The rows are grouped in 3 different ways at once. Each group adds its own fixed numbers to the row, and there is some noise. The rows also spread widely along 13 directions, which tell nothing about the answers.
Some rows, each with its group in each grouping after it:
[-0.10 -0.93  0.02 -0.06 -0.12  2.26  0.74  0.65  0.92 -1.06  2.54  0.10
 -1.02  0.24  1.68  0.31 -0.55  0.73  0.45  1.32  1.30  1.19  0.73  0.95
 -1.29 -0.30 -1.05  0.02 -0.64 -1.23 -0.77 -2.44  0.55 -1.56  1.06 -0.42
 -0.62  1.01  0.92  2.92 -1.50 -0.26 -1.36  0.06  0.31  0.69] : (2) U K682
[-0.54  0.02 -2.20 -0.54 -1.42  0.25  1.60 -2.72 -1.34  1.75  3.23 -0.06
 -0.52 -1.28 -1.19  1.14  1.25  0.59  0.25  0.94  0.60 -1.11  2.08  0.26
  0.69  1.70  0.22  0.65 -1.55 -1.64  0.03 -0.35  0.19 -0.58 -0.82  1.89
  0.38 -0.06 -0.70  0.35 -0.63  1.52 -0.04 -0.55 -0.57  0.95] : (0) A K682
[-1.08 -1.44  0.26  1.05 -0.08  0.92  0.37 -0.18  0.28  0.28  1.10  0.28
  0.15  1.22  0.00  1.16 -0.63  0.13  0.27 -0.40 -0.75  0.28 -0.24  0.88
 -1.32  0.16  0.31 -0.31 -0.21  1.55 -1.07 -1.15 -0.66  0.57 -1.55  1.01
  0.34  0.65 -0.60  0.26 -0.19 -0.15 -0.02  0.27 -0.33 -0.89] : (1) P K65
[-1.39 -3.37  1.76  1.42  0.66  1.83  1.08 -0.53  0.17 -2.39 -1.01 -0.32
  0.18  1.90 -1.62  0.39  0.75 -0.27  0.77  1.19 -0.67  3.22 -0.23  1.60
 -2.05  1.52  2.92 -0.20  0.58  1.58 -1.33 -3.74  1.97 -0.17 -0.72  0.82
  0.30  1.58  0.74 -1.03  0.81 -0.55 -2.70  0.05 -2.41  1.81] : (1) U K119
[-0.05  3.94 -0.11 -0.34 -1.02  4.34 -0.19 -5.09  0.48  3.90  0.47 -2.80
  2.11 -0.06  1.67  1.12 -0.17  1.25 -1.36 -2.83 -0.58  1.49  0.83 -2.16
  0.39 -1.11 -2.50  0.49  1.81  0.59  2.02  1.42  2.41  0.43 -1.02 -0.95
 -0.67 -0.39 -1.14 -1.41  1.18  3.64 -0.11 -1.51  0.29  0.92] : (2) A K599
[-1.39  1.05 -1.95 -2.29 -0.25 -0.09  1.75  0.11 -2.16  2.14  1.26  1.08
 -0.05 -0.13 -0.21 -1.15 -2.51  0.30  0.12 -2.37  0.70 -0.64  2.78 -1.70
  1.58  2.54  0.97 -0.43 -1.84 -1.93 -2.25  0.26  0.42  0.89 -1.72  3.46
  1.71  0.12 -0.04  0.65 -2.92 -0.88  2.73  2.81  0.11 -0.43] : (0) P K149
[-1.98 -2.54 -0.15  1.51  0.12 -1.06  0.59 -0.03 -0.84 -0.08 -0.15 -0.12
  2.00  1.05 -0.88  0.32 -1.18  0.46  1.11 -1.10 -1.49  1.71  0.20 -0.04
 -0.42  1.57  3.13  0.11 -0.25  2.54 -1.59 -0.80 -0.26  0.91 -0.96  0.26
 -0.12  0.48 -0.80 -2.37  1.25 -2.83 -0.56  1.63 -1.06 -0.13] : (2) A K65
[-0.19 -1.03 -0.35 -0.68  0.34  1.23 -0.39 -1.35  1.17  1.80  0.56  0.87
 -0.41 -0.04  1.41 -0.18 -0.69 -0.84  0.95 -0.23 -0.54 -0.41  1.01 -0.33
  0.16  0.36 -0.52  0.04 -1.19  0.66 -2.80 -3.25  2.52 -0.75 -1.08  0.43
  0.86  0.22  0.70  0.98 -1.53  0.46  0.58 -0.28  0.76  0.94] : (1) P K119
[ 0.80 -1.07 -1.16 -0.34 -1.96  0.10 -0.40 -0.67 -0.31  0.41 -0.12 -0.58
 -0.67 -0.91  1.44  0.17 -1.30 -2.53 -0.86  0.99 -0.59  0.87 -0.70  1.07
 -1.37  0.63  3.43 -1.69  1.10 -0.21 -0.33 -0.63 -1.12 -1.85 -0.32 -0.89
  1.11  0.05  0.63 -0.81  0.43 -0.30  0.56 -0.93  0.34  1.59] : (1) U K149
[-0.51 -1.66  0.24 -0.38  1.53 -1.62  0.00  1.00  3.32  2.88 -0.16  0.08
  0.46 -0.28  1.74  0.04  0.77  1.50  0.72 -1.30 -2.49 -1.12 -0.78  0.17
  0.07 -1.83 -3.34  0.35  0.66  1.10 -2.83  0.23  0.00  0.79 -0.23 -1.09
  0.24  0.98 -2.95 -2.59  2.64 -1.97  0.85 -0.05  0.23  0.39] : (1) U K599
[-0.40 -0.68 -0.04 -0.05 -0.91 -0.19 -1.02  0.41  0.69 -0.83  0.37  0.27
  0.33 -1.01  1.21  0.38  0.56  0.52 -0.57  1.17 -0.48  0.28  1.40  1.49
 -0.47 -0.78  0.69 -0.53  0.43  0.01  0.38 -1.11  0.03 -1.43 -0.04 -1.81
  1.20  1.04 -1.30 -1.12  0.20 -1.07 -0.82 -0.92  0.73  2.06] : (0) A K149
[-1.62 -3.40 -0.27 -0.04 -0.46 -3.37 -0.17  1.39 -0.25 -0.18  1.97  2.82
  2.22  0.72 -0.11  1.43 -0.73  2.32  1.77  1.13 -1.68 -1.98  1.30  0.64
 -0.07 -1.19  0.96  0.83 -2.98  2.37 -1.75 -1.65 -1.36  0.13 -3.12 -0.80
 -0.50  1.14 -0.39  1.57 -0.52 -1.94  2.60  0.78 -0.45 -1.86] : (1) A K149
[-0.72  0.52 -0.34  1.82 -0.27  2.14 -0.53 -3.41  0.18  2.58  0.67 -2.78
  2.10 -0.47 -0.47  1.21 -0.28  0.06 -0.91 -0.92 -0.44  2.39  0.58 -2.60
 -1.91  1.27  0.57  1.81 -0.60  2.43  1.05 -0.81  2.44 -0.03 -0.70 -1.78
 -0.94 -0.27  0.54 -0.44  0.80  1.61 -1.68 -0.71  1.06 -0.10] : (2) U K65
[-0.99 -2.01 -0.11  0.81 -0.46 -1.05 -0.88 -0.74  0.49  1.03  1.00  0.74
  1.47  0.43  0.76  1.07 -0.29  0.53  1.07 -0.32 -1.76 -0.85 -0.46  0.55
 -0.72 -0.86  0.32  0.08 -0.29  2.37 -1.05 -0.84 -0.97  0.32 -1.49 -0.92
 -0.46  0.38 -1.21 -0.85  1.06 -0.51  0.70 -0.41 -0.21 -0.78] : (2) U K65
[-0.91  0.39  0.27 -0.19  1.04  1.24 -0.88  0.56  0.72  1.04  1.36  0.21
  1.20  0.68  0.45  0.63 -1.07  2.08 -0.40 -1.05  0.12  1.12  1.15 -1.08
 -1.03 -0.35 -1.32  0.56 -0.99  1.18 -0.10 -1.27  1.35  0.44 -0.94 -0.57
  0.11  1.10  0.51  1.86 -1.41 -0.41  0.29  0.65  0.58 -1.29] : (1) A K65
[-0.12  1.07 -0.82 -2.19  2.09 -1.21 -2.33  1.56  0.13  3.03 -0.14 -0.71
  0.09 -2.22 -1.92 -1.23 -0.20  1.77 -1.80 -0.97  0.93  2.49 -0.12 -2.50
 -1.63  1.91  0.01  0.46 -0.63  0.18  1.31 -0.11  2.09  0.63 -0.10 -0.96
  1.89  0.81  2.83  0.97 -0.51 -1.70  1.20  0.27  0.03 -1.44] : (1) A K599
[-0.73  2.22  0.82 -1.55  2.94  1.20 -2.98  1.17  0.85  1.83 -2.14 -0.60
  0.18 -0.80 -1.42 -1.47  0.25  0.58 -1.82 -2.24  1.23  3.13  0.43 -1.80
 -1.36  2.10  0.33 -0.21  0.96  0.49  0.75 -0.53  3.48  1.37 -0.43  0.05
  3.17  0.68  1.31 -1.37 -1.10 -0.78 -0.14  0.05  0.00  0.10] : (1) U K149
[-1.97 -1.42  1.58  0.89 -0.16  0.20  0.29  2.18  0.63 -2.58  0.59  0.70
 -0.74  1.25  0.40  0.67  1.52  1.50 -0.37  0.93  0.03  1.22  2.44  2.40
 -0.08  0.09  0.51 -0.65  0.96 -0.76  0.64 -0.61  0.46  0.25  0.16  0.50
  2.14  1.57 -2.42 -1.61 -0.64 -2.29 -2.10  0.43 -0.40  2.55] : (1) U K599
[-0.43  2.01  0.11  1.26  1.75  3.59 -1.00 -5.50  0.62  1.35  2.29 -1.88
  1.47  0.06  1.28  1.96  1.79  1.91  3.49 -1.50  0.94  2.44 -0.30 -0.17
  1.58 -0.15 -0.42  0.44  0.39  2.92  1.27 -0.52  1.73  0.74  0.37 -0.62
 -1.95 -1.03 -0.28 -0.62  1.34  0.73 -1.97 -0.90 -1.02  0.45] : (1) A K149
[-1.04 -0.97  0.00 -0.41 -0.02  0.88 -0.07 -0.69 -0.61 -0.25  2.40  1.53
  0.48  0.52  0.20  0.49 -0.13  1.71  1.92  0.59  0.78 -0.06  1.53  0.75
  0.39  0.14  0.51  0.30 -1.73  0.41 -1.02 -2.54  0.82 -0.59 -1.17  0.64
 -0.26  0.53  0.94  2.34 -2.12 -0.04  0.30  0.36 -0.62 -0.15] : (2) A K149
[ 0.76 -0.24 -0.49 -0.54  1.94  0.51  0.52 -0.90  0.66  2.06 -0.93 -2.77
 -0.40 -1.98 -0.91 -1.66  0.79  0.11  0.11 -0.28  0.67  4.36 -1.07 -0.62
 -0.60  3.06  1.87  0.19  1.38 -0.25 -0.81 -1.20  2.49 -0.97  2.60 -0.54
  0.36  0.63  1.63 -2.10  1.67 -2.44 -2.55  0.29 -0.96  2.70] : (1) A K65
[-1.46  0.42 -0.47  1.16  0.59  0.07 -0.04  0.41  0.85  1.16  0.59 -2.22
  0.75 -0.50 -0.99  1.42  0.67  1.50 -1.55 -0.67  0.15  2.04  0.73 -0.72
 -1.31  0.99 -0.06  0.78  0.04  0.82  1.36  1.20 -0.05  0.81 -0.03 -0.83
  0.92  0.39 -1.69 -1.42  1.21 -1.82 -1.33  0.50  0.92  0.04] : (1) A K149
[-0.86 -1.15 -0.19 -1.11 -0.63 -1.89 -0.64  0.99  0.12  0.71  0.19  1.21
  1.01 -0.54 -0.24  0.15 -0.14  1.08 -0.86  0.35 -0.96  0.04  0.43  0.28
 -0.53 -0.81  0.21 -0.04 -0.37  0.16  0.04 -0.84 -0.21 -0.13 -1.61 -1.01
  0.94  0.99 -0.06  0.20  0.20 -0.85  1.60 -0.23 -0.25 -0.12] : (2) P K119
[-1.62 -0.55 -0.91  1.92 -3.49  0.32  1.01 -0.80 -2.07 -1.02  2.58 -0.20
  1.69  1.25  1.24  2.40 -2.10  0.04 -0.62 -0.13 -0.58  0.68  1.12  0.43
 -0.82 -0.42  2.60 -0.62 -0.30  1.08  1.80  0.98 -3.18  0.01 -1.74 -0.50
 -0.55  0.13 -1.44  0.58 -0.07 -0.60  0.52  0.70  0.68 -0.86] : (2) P K65
[-1.01 -0.44 -0.81  1.99  0.03  2.04  0.04 -1.42 -0.26 -1.45  1.97 -0.30
  0.89  1.60  3.58  1.30 -2.14 -0.14  3.05 -1.80 -0.01  1.89  1.00  0.43
  1.55  0.35  2.00 -1.36 -0.04  2.22 -1.31 -0.42 -0.31  0.48  0.89 -0.16
 -0.85 -0.59 -1.31 -0.94  0.20 -3.35 -1.02  1.98  0.52  0.46] : (1) A K682
[ 1.02  0.15  0.37 -1.83  0.48 -0.36 -2.10  1.83 -0.01  0.75 -2.18 -0.06
  0.22 -1.28 -0.09 -2.03 -1.58 -0.82 -2.26 -0.18 -0.01  3.41 -1.03 -0.47
 -2.16  1.07  2.70 -1.38  1.59  0.30  0.27 -1.62  1.32 -0.91 -0.22 -1.56
  2.19  1.36  3.43 -0.20 -0.26 -1.45  0.64 -0.32 -0.70  0.64] : (1) P K65
[-1.10 -1.27 -0.27 -1.15 -0.96 -1.29  2.84  0.56 -0.96  0.98  0.59  0.57
  1.45  0.36 -0.79 -0.70 -0.70  2.09 -0.21 -0.03 -0.99  0.36  1.94  0.09
  0.59  0.78  0.56  0.77 -0.44 -1.37 -1.59 -0.74  0.64 -0.30 -1.06  0.87
 -0.09  1.64 -0.71 -0.40 -0.28 -1.04  0.41  1.45 -1.29  1.28] : (2) A K65
[ 0.35 -0.89 -0.49 -0.72 -1.04  0.75  0.01 -1.83 -2.05 -0.59  0.09  0.19
 -0.86 -0.34 -2.11 -0.29  0.95 -1.00 -0.38  1.67  0.49  1.87 -0.02  1.94
 -0.81  2.59  4.14 -1.33  1.24 -0.74  0.71 -1.57  0.89 -1.06 -0.90  1.98
  1.70  0.44  1.93 -0.84 -0.32  1.01 -0.67 -1.33 -3.02  1.88] : (1) A K682

New rows. What belongs after each?
[-0.27  0.47 -0.36  0.28  1.80  2.01  0.58 -0.78  0.00  0.87 -0.55 -1.94
  1.92  0.43  0.95 -0.89 -2.37  0.68  0.82 -2.38  0.09  4.50  1.10 -3.04
 -0.25  1.99  1.25  0.72 -0.51  1.87 -1.63 -1.41  3.47  0.26  0.71 -1.02
 -0.88  0.32  1.70 -0.36  0.31 -2.69 -1.28  2.37 -0.03  0.43] : (1) A K682
[-0.12 -0.10 -0.67  1.11  0.23  4.60  3.60 -4.53 -0.40  1.99  1.81 -3.37
 -0.64  1.04 -0.16  0.91 -0.56 -0.42  1.68 -1.44  0.27  3.10 -1.93 -0.84
 -0.66  2.24  0.54  0.18  0.66  0.51 -1.61 -0.55  0.51  0.28  0.43  2.63
 -2.07 -0.59  0.94  0.18  1.43  1.32 -1.69  0.91 -1.83  0.15] : (1) P K599
[-1.21 -2.03 -0.52  0.73 -1.36 -1.34  0.02 -1.67  1.11  0.87  3.00  2.32
 -0.05 -0.16  0.33  2.23  2.89  1.23  1.31  2.36 -1.33 -4.20  3.62  2.28
  1.48 -1.04 -1.83  1.12 -2.13  0.02 -1.05 -1.82  0.82 -0.88 -2.02  0.69
  1.06  0.44 -3.26 -0.43 -0.96  1.45 -0.08 -2.08  0.51  1.78] : (1) A K682
[-0.75  0.44  0.40  0.21  1.29  0.16 -1.56 -2.46 -0.06  0.55  1.71 -0.27
  2.48 -0.78 -0.78  1.52  1.81  3.22  1.73 -0.04  0.15  1.65 -0.48 -0.23
 -0.40 -0.91 -0.15  1.02 -0.62  2.90  1.92 -0.73  0.32  0.70 -1.10 -1.97
 -1.55  0.26  0.66  0.23  1.65  0.10 -0.14 -0.99 -1.76 -1.30] : (0) A K149
[ 0.32 -1.75 -0.43  1.43 -1.73  0.80 -1.21 -2.18  0.71 -1.27  0.64 -0.85
 -1.38 -1.65  1.58  1.19  2.10 -2.35  0.17  2.41 -0.35  0.97  0.06  2.94
 -0.48  0.20  2.44 -1.36  1.50  0.43  0.96 -2.03 -0.22 -2.27  1.27 -1.75
  1.47 -0.22 -1.23 -2.40  1.48 -0.21 -2.73 -2.48  0.76  3.83] : (0) P K119
[-0.78  1.15  0.42 -0.85  0.10 -1.11 -2.08 -0.64 -0.29  0.85 -0.32  1.03
  1.46 -0.61  0.01  0.28  0.85  1.04 -0.19 -0.73 -0.32  0.41  1.39  0.21
  0.94 -0.20  1.20 -0.50  0.52  1.10  1.29  0.34  0.91  0.88 -2.05 -0.38
  2.05  0.23 -0.80 -1.71 -0.23 -0.49  1.40 -0.79 -0.58  0.62] : (1) P K149
[ 0.06  1.69 -0.61 -1.26 -0.86  0.67 -0.57 -0.43 -0.59 -0.55  1.49  1.25
 -0.92 -0.05  2.88 -0.04 -0.08 -0.04  0.82 -0.64  0.89  0.16  1.52  2.06
  2.56 -0.43  0.56 -2.52  1.65 -1.88  0.59  0.83 -0.65 -0.06  0.31  1.24
  1.84 -0.03 -1.47 -1.08 -1.09 -1.35  0.79  0.04 -0.62  2.09] : (1) P K682
[-1.28 -3.56 -0.52  1.03  0.17 -1.67 -0.01  1.23  0.23 -0.54  1.33  1.09
 -0.09  0.38 -1.00  0.97  0.06  0.23  0.72  1.13 -0.94 -0.37  0.56  1.19
 -1.10  1.05  1.44  0.12 -1.55  1.50 -1.98 -1.75 -0.46 -0.13 -1.09  0.63
  0.93  0.74 -0.50 -0.34  0.12 -2.18 -0.16  0.53 -0.39 -0.42] : (1) A K682
[ 0.36 -0.51  1.11 -1.08  0.45 -2.77 -1.75 -1.59  1.48  0.92  1.97  1.31
  2.58 -2.04  1.40  0.67  3.93  4.76  2.82  2.11 -1.05 -0.08  0.38  1.62
  2.03 -3.60 -2.30  1.32  0.32  1.44  1.73 -1.00  1.04 -1.01  0.14 -4.35
 -1.88  1.11 -0.55 -0.52  2.65 -0.79 -0.17 -2.58 -1.79  1.69] : (2) A K599
[ 0.34  0.20 -0.68 -1.97 -0.38  1.39  0.40  1.18  0.88  0.68  0.14  0.45
 -0.96  0.05  2.89 -0.98 -2.09 -0.28 -0.67 -0.79 -0.01  0.83  0.81  0.61
  0.32 -0.55 -0.69 -1.47  0.72 -2.02 -1.78 -1.27  0.75 -1.23  0.56  0.01
  1.21  1.17 -0.14  0.61 -1.20 -1.57  0.95  0.89  0.86  1.76] : (1) A K119
[-1.93 -0.31 -1.15 -0.16 -3.60 -0.93  0.55  0.41 -2.95 -0.50  0.97  1.01
 -0.49 -0.07  0.26 -0.17 -1.44 -1.41 -1.67  0.69  0.36 -0.41  5.35  0.19
  1.24  2.72  3.89 -0.81 -1.05 -2.25  0.50 -0.25  1.04 -0.83 -1.46  1.88
  3.64  0.05 -0.98 -0.66 -3.72 -0.75  0.42  1.02  1.63  2.57] : (2) P K599
[-1.88 -0.08  0.30  0.96  0.04  1.79 -0.39  0.11  0.37 -0.18  2.01  0.54
 -0.19  1.54  0.57  1.46 -0.16  1.39  0.13 -1.18  0.22 -0.34  0.69  1.59
 -0.35 -0.55 -1.13 -0.80  0.34  0.59  0.14 -0.12 -1.08  0.87 -0.88  1.51
  0.91  0.65 -2.27 -0.27 -0.89 -0.36 -0.33  0.38  0.04 -0.61] : (2) A K65
[-2.28 -0.22 -0.48  2.08 -0.98 -0.98 -0.89  0.68  0.31  0.91  0.45 -1.56
  1.60  0.04 -1.93  2.84  0.34  0.96 -3.49 -0.38 -1.05  0.59  1.18 -0.85
 -2.68  0.45  0.53  0.91 -0.58  1.88  2.47  1.96 -1.34  1.18 -2.32 -0.93
  1.73  0.39 -2.77 -1.70  1.16 -0.70 -0.10 -0.39  1.55 -1.38] : (1) A K149
[-0.72 -0.96 -2.06  0.28 -0.69  0.32  2.06 -0.38 -0.22  1.55  2.94 -0.77
 -0.90 -0.77 -1.18  0.91 -0.09  0.51 -0.78  1.33  0.78  0.16  2.44 -1.01
 -0.96  2.34 -0.11  1.53 -2.64 -1.39 -0.74 -1.21  1.09 -1.07 -0.12  1.13
  0.38  0.37  0.34  2.06 -1.44 -0.01 -0.75  0.56  1.03  0.32] : (1) A K682
[-0.91 -1.29  1.10  0.20 -2.24  0.14  1.74 -1.08  0.29 -1.29  2.11  2.17
  1.84  1.90  2.13  2.18  0.44  1.89  1.47  1.35 -1.63 -1.67  1.87  2.50
  1.02 -3.22 -0.86  0.02 -0.20  0.56 -0.69 -1.15 -1.14 -0.56 -2.87 -0.28
 -1.02  1.30 -2.43  0.76 -0.14  1.23  0.99 -0.73 -1.24  0.88] : (1) P K149
[-0.44 -3.01  0.62  0.22 -1.69  0.52 -0.07  1.45  0.65 -0.96 -1.49  0.21
 -0.54  0.33 -0.88 -0.14 -0.56 -1.86 -2.60  2.26 -1.24  0.63  1.39  1.53
 -3.05  1.11  2.72 -0.18  0.26  0.10 -1.40 -3.26  1.48 -2.14 -1.58 -0.16
  2.70  1.59  0.46 -0.73 -1.11  0.39 -1.15 -1.07  0.52  2.35] : (1) A K149
[-1.46 -0.51  1.33  0.36 -0.18  3.36  0.13  0.96  0.00 -1.63  0.10  0.24
 -0.90  2.32 -1.05  0.72 -0.67 -0.17 -1.55 -0.10  0.51  1.56  0.43  1.42
 -2.73  0.76  0.95 -0.93  0.61 -0.17 -0.09 -1.83  0.31  0.39 -1.95  2.37
  1.98  1.34  0.28  0.94 -1.85  1.36 -0.70  0.06 -1.02 -0.18] : (1) U K149
[ 0.33  1.48 -0.94 -2.24 -2.10 -0.42  2.41 -0.98 -1.59  3.29 -0.14 -0.92
  0.84 -1.14 -2.02 -0.68 -0.48  0.52 -3.51  0.07 -0.35  1.03  1.71 -1.62
 -0.70  1.65  0.75  0.72  0.30 -2.80  0.87  0.74  1.22 -0.44 -2.04  0.96
  1.19  1.21  0.89  0.00 -0.66  2.09  1.59 -0.16 -0.89  1.13] : (1) P K65
[-0.23 -1.79  0.60  0.44 -0.01  2.20 -2.27 -2.69  0.48  0.76 -1.34 -0.12
 -0.24 -0.06  0.31 -0.49 -0.12 -2.51  0.55 -0.33 -1.54  0.77 -0.41  0.27
 -1.65  1.18  2.21 -0.89  0.81  2.68 -1.77 -3.31  2.63 -0.61 -1.27  0.06
  1.75 -0.04  1.01 -2.27  0.29  1.66 -0.86 -1.78 -0.36  1.43] : (0) U K599
[-0.56 -2.18  0.58 -0.08 -0.71 -0.78 -2.25  1.30  0.49 -0.87  0.77  1.72
 -0.41  0.05  0.34  0.81  0.35  0.37 -0.38  1.58 -0.82 -0.49  0.43  2.12
 -1.50 -0.79  0.89 -0.86 -0.05  1.26  0.28 -1.90 -0.24 -0.80 -1.29 -0.74
  1.92  1.19  0.32  0.43 -0.78 -0.50  0.49 -1.33 -0.13  0.19] : (1) A K599
[-0.18 -0.83  0.75 -0.98 -1.27  0.45  1.67  0.48 -0.07 -0.99  0.29  0.71
 -0.42  0.74 -1.12  0.26  1.31  1.24 -1.57  1.40 -0.48  0.57  0.42  2.80
 -0.96 -0.51  0.19 -0.87  1.83 -1.98  0.22 -0.58 -0.45 -0.49 -1.37  1.62
  1.34  1.95 -0.89 -0.99  0.59  0.99 -0.31 -1.10 -2.96  1.79] : (1) A K682
[-0.15  0.47 -0.45  0.04 -1.05  0.49  1.45  0.53 -0.86 -1.63  1.44 -0.89
  0.50  0.03  0.88  0.52 -0.30  1.53 -0.66  0.71  0.94  3.23  1.51  0.65
  0.14  0.41  1.54 -0.54  0.83 -1.41  1.76  0.56 -0.39 -0.76  1.04 -0.82
 -0.10  1.10 -0.19  0.00  0.47 -2.27 -1.34  0.84 -0.82  1.72] : (1) A K682
[-0.24 -0.54 -0.05 -1.25 -1.19 -0.05 -1.03  0.72  0.12  0.71  1.75  1.65
 -1.58 -0.54  0.20  0.34  0.45  0.17 -1.12  1.53  0.13 -1.23  1.09  1.43
 -0.92 -0.36 -0.48 -0.75 -0.44 -1.09  0.36 -1.33 -0.05 -0.85 -1.46  0.71
  2.28  0.88  0.53  1.77 -2.15  1.12  1.25 -1.41  0.18  0.18] : (1) P K599
[-1.25  1.12 -1.27 -1.98  2.35  1.98 -0.82 -0.54  0.79  4.99  0.10  0.47
 -0.83 -0.52 -0.98 -1.57 -1.44 -0.01 -0.67 -3.41  0.32 -1.47  2.18 -2.79
 -0.14  2.74 -2.65  0.71 -2.20 -0.31 -3.71 -2.14  4.21  1.11 -1.57  3.44
  2.73  0.38  0.42  0.40 -3.57  1.35  1.47  1.21  1.49 -1.05] : (0) A K65
[-2.19 -2.22  0.43  1.69  0.48 -0.03  0.61 -1.40 -0.41 -1.19  1.38  0.55
  0.29  1.05  0.26  0.96  1.20  0.76  3.16 -0.60 -0.77  0.55  1.04  1.63
  1.55  0.93  1.53 -0.39 -0.28  1.95 -1.42 -1.02 -0.28  1.29 -0.41  1.55
  0.46  0.04 -2.38 -2.61  0.78 -2.10 -1.41  0.90 -1.45  0.99] : (0) P K599
